All groups share one centre, and each spreads out both ways along 9 directions, with some noise.
Some rows, each with its group after it:
[ -3  -6   8  19   5  21   7   4 -12  -3  17 -12 -29  -8]	badez
[ -6  21  20   3   1 -12 -27 -16  19  13  21  -2  -4  10]	badez
[-14  -7  18  -1 -10  15  16  23 -13  23 -15 -21  -2  13]	lafo
[-21  -5 -20  -5 -19   8  13  25 -10  24 -19  -3  -7 -11]	badez
[  6  -4 -12  11  -3  -7 -10  -6  -8 -12  27   4   4 -16]	guni
[-15   0 -21 -18  -8  11  16   5   7  26 -24   3 -19  -3]	guni
[  2  -5   3 -15   4   8  12   2  -2 -16  -6 -13 -19  -3]	sebof
[ -2  10 -13   2   4   7 -13  12  27 -10  -9  -3  13 -29]	sebof
[-3 -8 -4 -3 16 17  3  7 -9 -9  8 -8  3 -5]	lafo
[  0   9   7   0   0 -14  -9   2  14  13 -20  22  30  14]	guni
[-11   3   0  15  -1  17  -7  15  11  11 -25  18   7 -12]	sebof
[ 15  31  -4 -37  -5   3   3 -11  21 -12 -34  11  13  -7]	badez
[  1 -22  -1 -10  -1  11   6   1   1  -3  -1  -8  -1  -5]	guni
[  5   5  -1  -6 -20  -7  -6   1  -2  -2  17 -11  -1 -15]	guni
[-10   8 -24  -2 -16  -4 -17  13 -13 -28  -2  -7   1 -21]	sebof
[ -3   2   4  -3   2 -11  -8  -7   1  11  15   3   2   1]	sebof
[  9  -6 -13  -3 -27 -25 -17   7  12   4  -5  15  40  -5]	badez
[ -2 -15  -5  -5 -10   1  -4   7  -8  -2  -6   3  15  -3]	badez
[  7   4  -1 -20 -27 -35  -8  -6  29  32 -20  22  34  13]	guni
[-14  -1  16   9  12  15  -9  22 -20  -8 -14   4  12  -1]	guni
[  3   7   6   8 -18   1 -13   4  -9  -9   3   3   2  -4]	guni
[ 10  25  -6   5  -5 -15  17   0  -8  13  23  -6  -1  -8]	badez
[  0  -7  -2  -6 -26   6  -4  10 -12  17   1  -3  24   9]	sebof
[-27   2  -1  10   8  -1   0   8 -18  13   0  -9   3  -9]	lafo
[ -7   2  -8  -6   3   8 -14   9  11   1   5 -11  18 -13]	sebof
[ -2  16  12 -18  -2 -11   6  -9  37   6 -32 -14   0 -19]	lafo
[ 16   4  -2  -8   5  -2  25   5  -8  -1   6 -10  13  -1]	badez
[ -1   4  -2  -6 -13   7 -14   3  10  -3  -8  13  -2  -5]	lafo
[ 11  10  -5  -9  -6   4  -7  -6  13  -6  -9  15  16 -11]	sebof
[ 0 -3 11  1  6  5 -4  3  5  1  0 -2  6  6]	badez
[  0   1  -1  -5  -5   3  -7   5  19   6   2 -11   6 -12]	sebof
[ 1 10  1  2 26 -9  3  7 -9  3 10  3 23  4]	badez
[  4   4  10  10   7 -12   6   7  -6 -19 -10  -1 -10   4]	sebof
[  9  15   2   6  -9   3  -7   4   1 -10  -1   3   4  -4]	guni
[ 10  15   3 -20  -6   4 -22   1  25 -19  -4 -16  22  -2]	sebof
[ 20   3 -16 -15  -4 -17   5 -13 -18 -21  19  11  23 -18]	badez
[-11  11   5  -8   4  -3  -2   5  10  21   1  -9   1   6]	badez
[ -4   7   0 -20  19  12 -17  -5  10  -5   3  -2  19   2]	sebof
[-12 -28 -10 -10   5   1 -11  -1   0  -3  -9  17  10 -19]	guni
[-14   4 -14   5   2 -10  -9   7  -9   9  17   4   6 -19]	lafo
[ -2  -1   1 -26   5 -23   4   4  16  23  -1  -3  29  -2]	guni
[  9  -3  -1  -8   3   2 -13   0   4   1  37  -7   7   3]	lafo
[-20  15  -4  -2  16   7  -5   8   1   7  -2   2  -2  -7]	guni
[ -5  10   4  14 -11 -14   2  12 -12  16   3  -5  19  -2]	lafo
[ 21  18   4   0  -2 -11  -5  -1  14  -5  24 -15  26  -6]	lafo
[ 22 -13  14 -26 -25  -5  -1  -3  27  10  -6   5  -4  16]	lafo
[  5   9  -2  -5   4   9  -9 -15   6 -23  -6  -1  11  -5]	lafo
[ -3   6   9 -12  24  -9   0 -18  24 -10 -28   0   9  -5]	lafo

New rows. What belongs after each?
[ 25 -15   6 -13 -21   0  10  12   4  10  17  -7   7  12]	lafo
[ -3 -14   4  -3  11   9  10  20 -11  14  19 -16   1   8]	lafo
[  9 -11   9  -8  20   7   5  11   5 -14 -19   5  27  -5]	guni
[ -6 -14  -6   4  -3   3  -9   8 -16  -6  -5  11  14  -4]	badez
[  0 -17 -15 -10 -15 -22  -7 -13  -4   4  13  15   0  -3]	lafo
[  2 -30   4 -26   9  10 -13   5  17 -16 -15  -5  27  -1]	badez
[-10   6  -2 -14  11  14   2   9  18   6 -18  -7  -5  -8]	badez
[ -8  26 -12  -7   0   0  10  16  24  25 -19  -4  -1 -12]	badez
[ 0  2  8  7 -1 -4 -3  4  8 11 -2  3  5  2]	sebof
[  0 -15  -4 -13 -23   4   6  13  -4  15  15 -33   7  -2]	sebof
[  3   0   8 -21  17   1  18  -4 -16   4  17 -19   4   8]	badez
[-11  18   2  12  20  14  -3  12  -2   4 -13   7   1  11]	guni
[ -7 -19  18  23   3  11 -14   6 -12   0  14  -2  -5   9]	badez
[-10  -3  11 -16   2  14   5  13   1   8 -16 -12  -2   1]	guni
[  1   6  -1 -27  -8   7  15  17  33  20 -34 -15   9   3]	badez
[ 22  15   5  -3  17 -15   7  -4   3  -7  14  -1  28   2]	badez
[  8   5   1  20 -14  -7  31  12 -36  16  21  -9  -1   7]	badez
[  8  -5   8  -9  -3  -6  -2  -2   7   8   7 -10  13   4]	guni
[-12   0  13   5  10  17 -15  15  20  22  -8  -8  20   5]	sebof
[  3 -14 -15 -16 -12   6  20   1 -20  -7   5  -6 -14 -15]	sebof
[-11  17  -6 -12 -12 -29 -21  -2  12  22   4  13  20 -10]	guni
[-16   1  18  17  -8   3  -8  20  -8  15 -20   2   5  22]	sebof
[  2   0 -12  -2  -8 -10   5  -5  -3  -5   5   9 -14 -21]	sebof
[  2 -10   6  -6  15  14  18   9  -6  -9  -8 -10  -5  -3]	sebof
[ -3  -3 -23 -14  -6  -9 -10  -7   3  11  32  -4   9 -28]	sebof
[  2  -7  -3 -13 -25   7  -5  -2 -15 -12 -14  12   4  -5]	badez
[ -5  -4 -12 -12   6   6   9   1  11   7 -16   6   0  -6]	guni
[ -3  -5   9 -19 -15   3 -10 -13  13   5  -2 -10  -8   7]	lafo
[-12 -13 -24   8   9  27  14   3 -17  -4   6  -4 -29 -13]	guni
[  1   0 -11  -6  -2  -2  -7   0   6   7  15  -1  21 -14]	sebof
[-20  -7   2   2 -12  -3  -3  18  -2  33   0 -10   4  11]	badez
[-25   9   8  16  24   5 -27  11  21  23   0   5  18  -2]	sebof
[10  4 14 -7  9  3 -8 -3 21 14  2  4 30  9]	sebof
[  7   2 -17 -11 -21   2  -1  -4  17  -4  -1   2  -8 -35]	sebof
[ -7   1  -5 -29  24   2   6  -2   3   6   2 -12   9  -4]	badez
[ 16  23 -15   7  -1 -11   1  -4   5  -7  16   3   8 -13]	guni
[  6  16   0  -6 -24  -7 -15   5  22   8  -7  16   1 -10]	lafo
[-28   8   7  10  -3  11 -18   6  -6  18  -8  10 -17   3]	badez
[  7  16  -5 -15  11   4   4  11  39   2 -29  -2  15 -10]	badez
[ -6   0   9   1  20  23  -3   8  12   5 -21  10  11   1]	sebof
[-18 -24  -8 -13  20  22   6   4   5   6 -27   6  -6  -4]	guni
[ -6   6  -5   0 -10  -9  -6  -1   0  -7  -1   2 -16 -16]	sebof
[  1   3  -1 -29   3   8   8 -11 -12  -9   1  -5  -2  -7]	badez
[-10 -11   9   7  21  -3   5   7   0  25  19  -9   9   4]	sebof
[-15  -2   7  -9  -1  13  -6   3 -28  -4 -14   8  -6  20]	sebof
[ 17  20 -17   1   5 -21   7   0  22   1  16  -1  15 -24]	badez
[-11   0  -3   7 -11  -1  -8  22  -3  -2   3 -24   7  -3]	sebof
[  3 -17   4 -10 -24  -8  -1  14  -1  28  12   6  -5  14]	lafo
[ -8 -14  -5   1  -4  19  -3   5  -2  -5 -28  17  -4  -4]	guni
[-20 -25  -9  22 -11  12   6  22 -25  15  10  -8 -17 -10]	badez
[  9 -13   3  -7  -8 -16   4 -13  -3   0   5  -6  14  11]	lafo
[-10  -8  -5 -18   1  10  -5   7   0  -2 -20   5   9  -5]	badez
[-23 -11   0  -3 -12  12 -11  -1 -28   3   5   5 -17  -3]	badez
[-12  14  11  -6 -16  25  -3  -8  -5   0 -16   2 -36  -4]	badez
[  8  -6  10  22  14   8 -12   8 -19 -31   9   6  20  -9]	guni
[-18   5 -10  -2  12  12  -3   4   5   5 -22  13  -2  -6]	guni
[-23  -5  -7  -2  11  -8 -22 -13 -15   9  40 -12   1  -1]	lafo
[-15  -4  -6   0   2 -11   7  -5  -2   0 -39  15   5 -11]	lafo
[  6  14  -2 -22 -17   5   2  -7   5  -3 -15   2  -3  -8]	badez
[ -4   3   8   6  25  -3  -1  -1 -10   4  23  -5   6   6]	badez
[-11   7  -1   0 -12  -5  -3   4  -9  17   8  -1  -5   2]	badez
[  2   2   3  -6  -5  -3 -14   3  23   4  -7   1  13  -2]	badez
[ 13  -3   2   4  -3  -6   6   8  19  14  10 -10  22  -8]	sebof
[ -9   1 -14  12  15  13  -5  23  -3 -10 -11   1  21 -17]	sebof
[ -4  -1  -7   2  -2 -13   2   5 -20  -9  11  -2  -3  -5]	sebof
[  3 -17 -10  -3  -2 -13   3  14  -2   8  12  -7  27  -3]	badez
[-14 -21   6  12  -7   7 -33   9   9   0 -12  12  10   4]	badez
[17 -5  0 -3 -3  0  8  0  8 -4 -6  2 13  2]	guni
[ 17 -17  16  -4 -17  13  -7  -4  -2 -23   5 -14  -2  -8]	guni
[-11  -9   2  -3  15   9  -2   7   2  16  10  -8  11  -1]	sebof
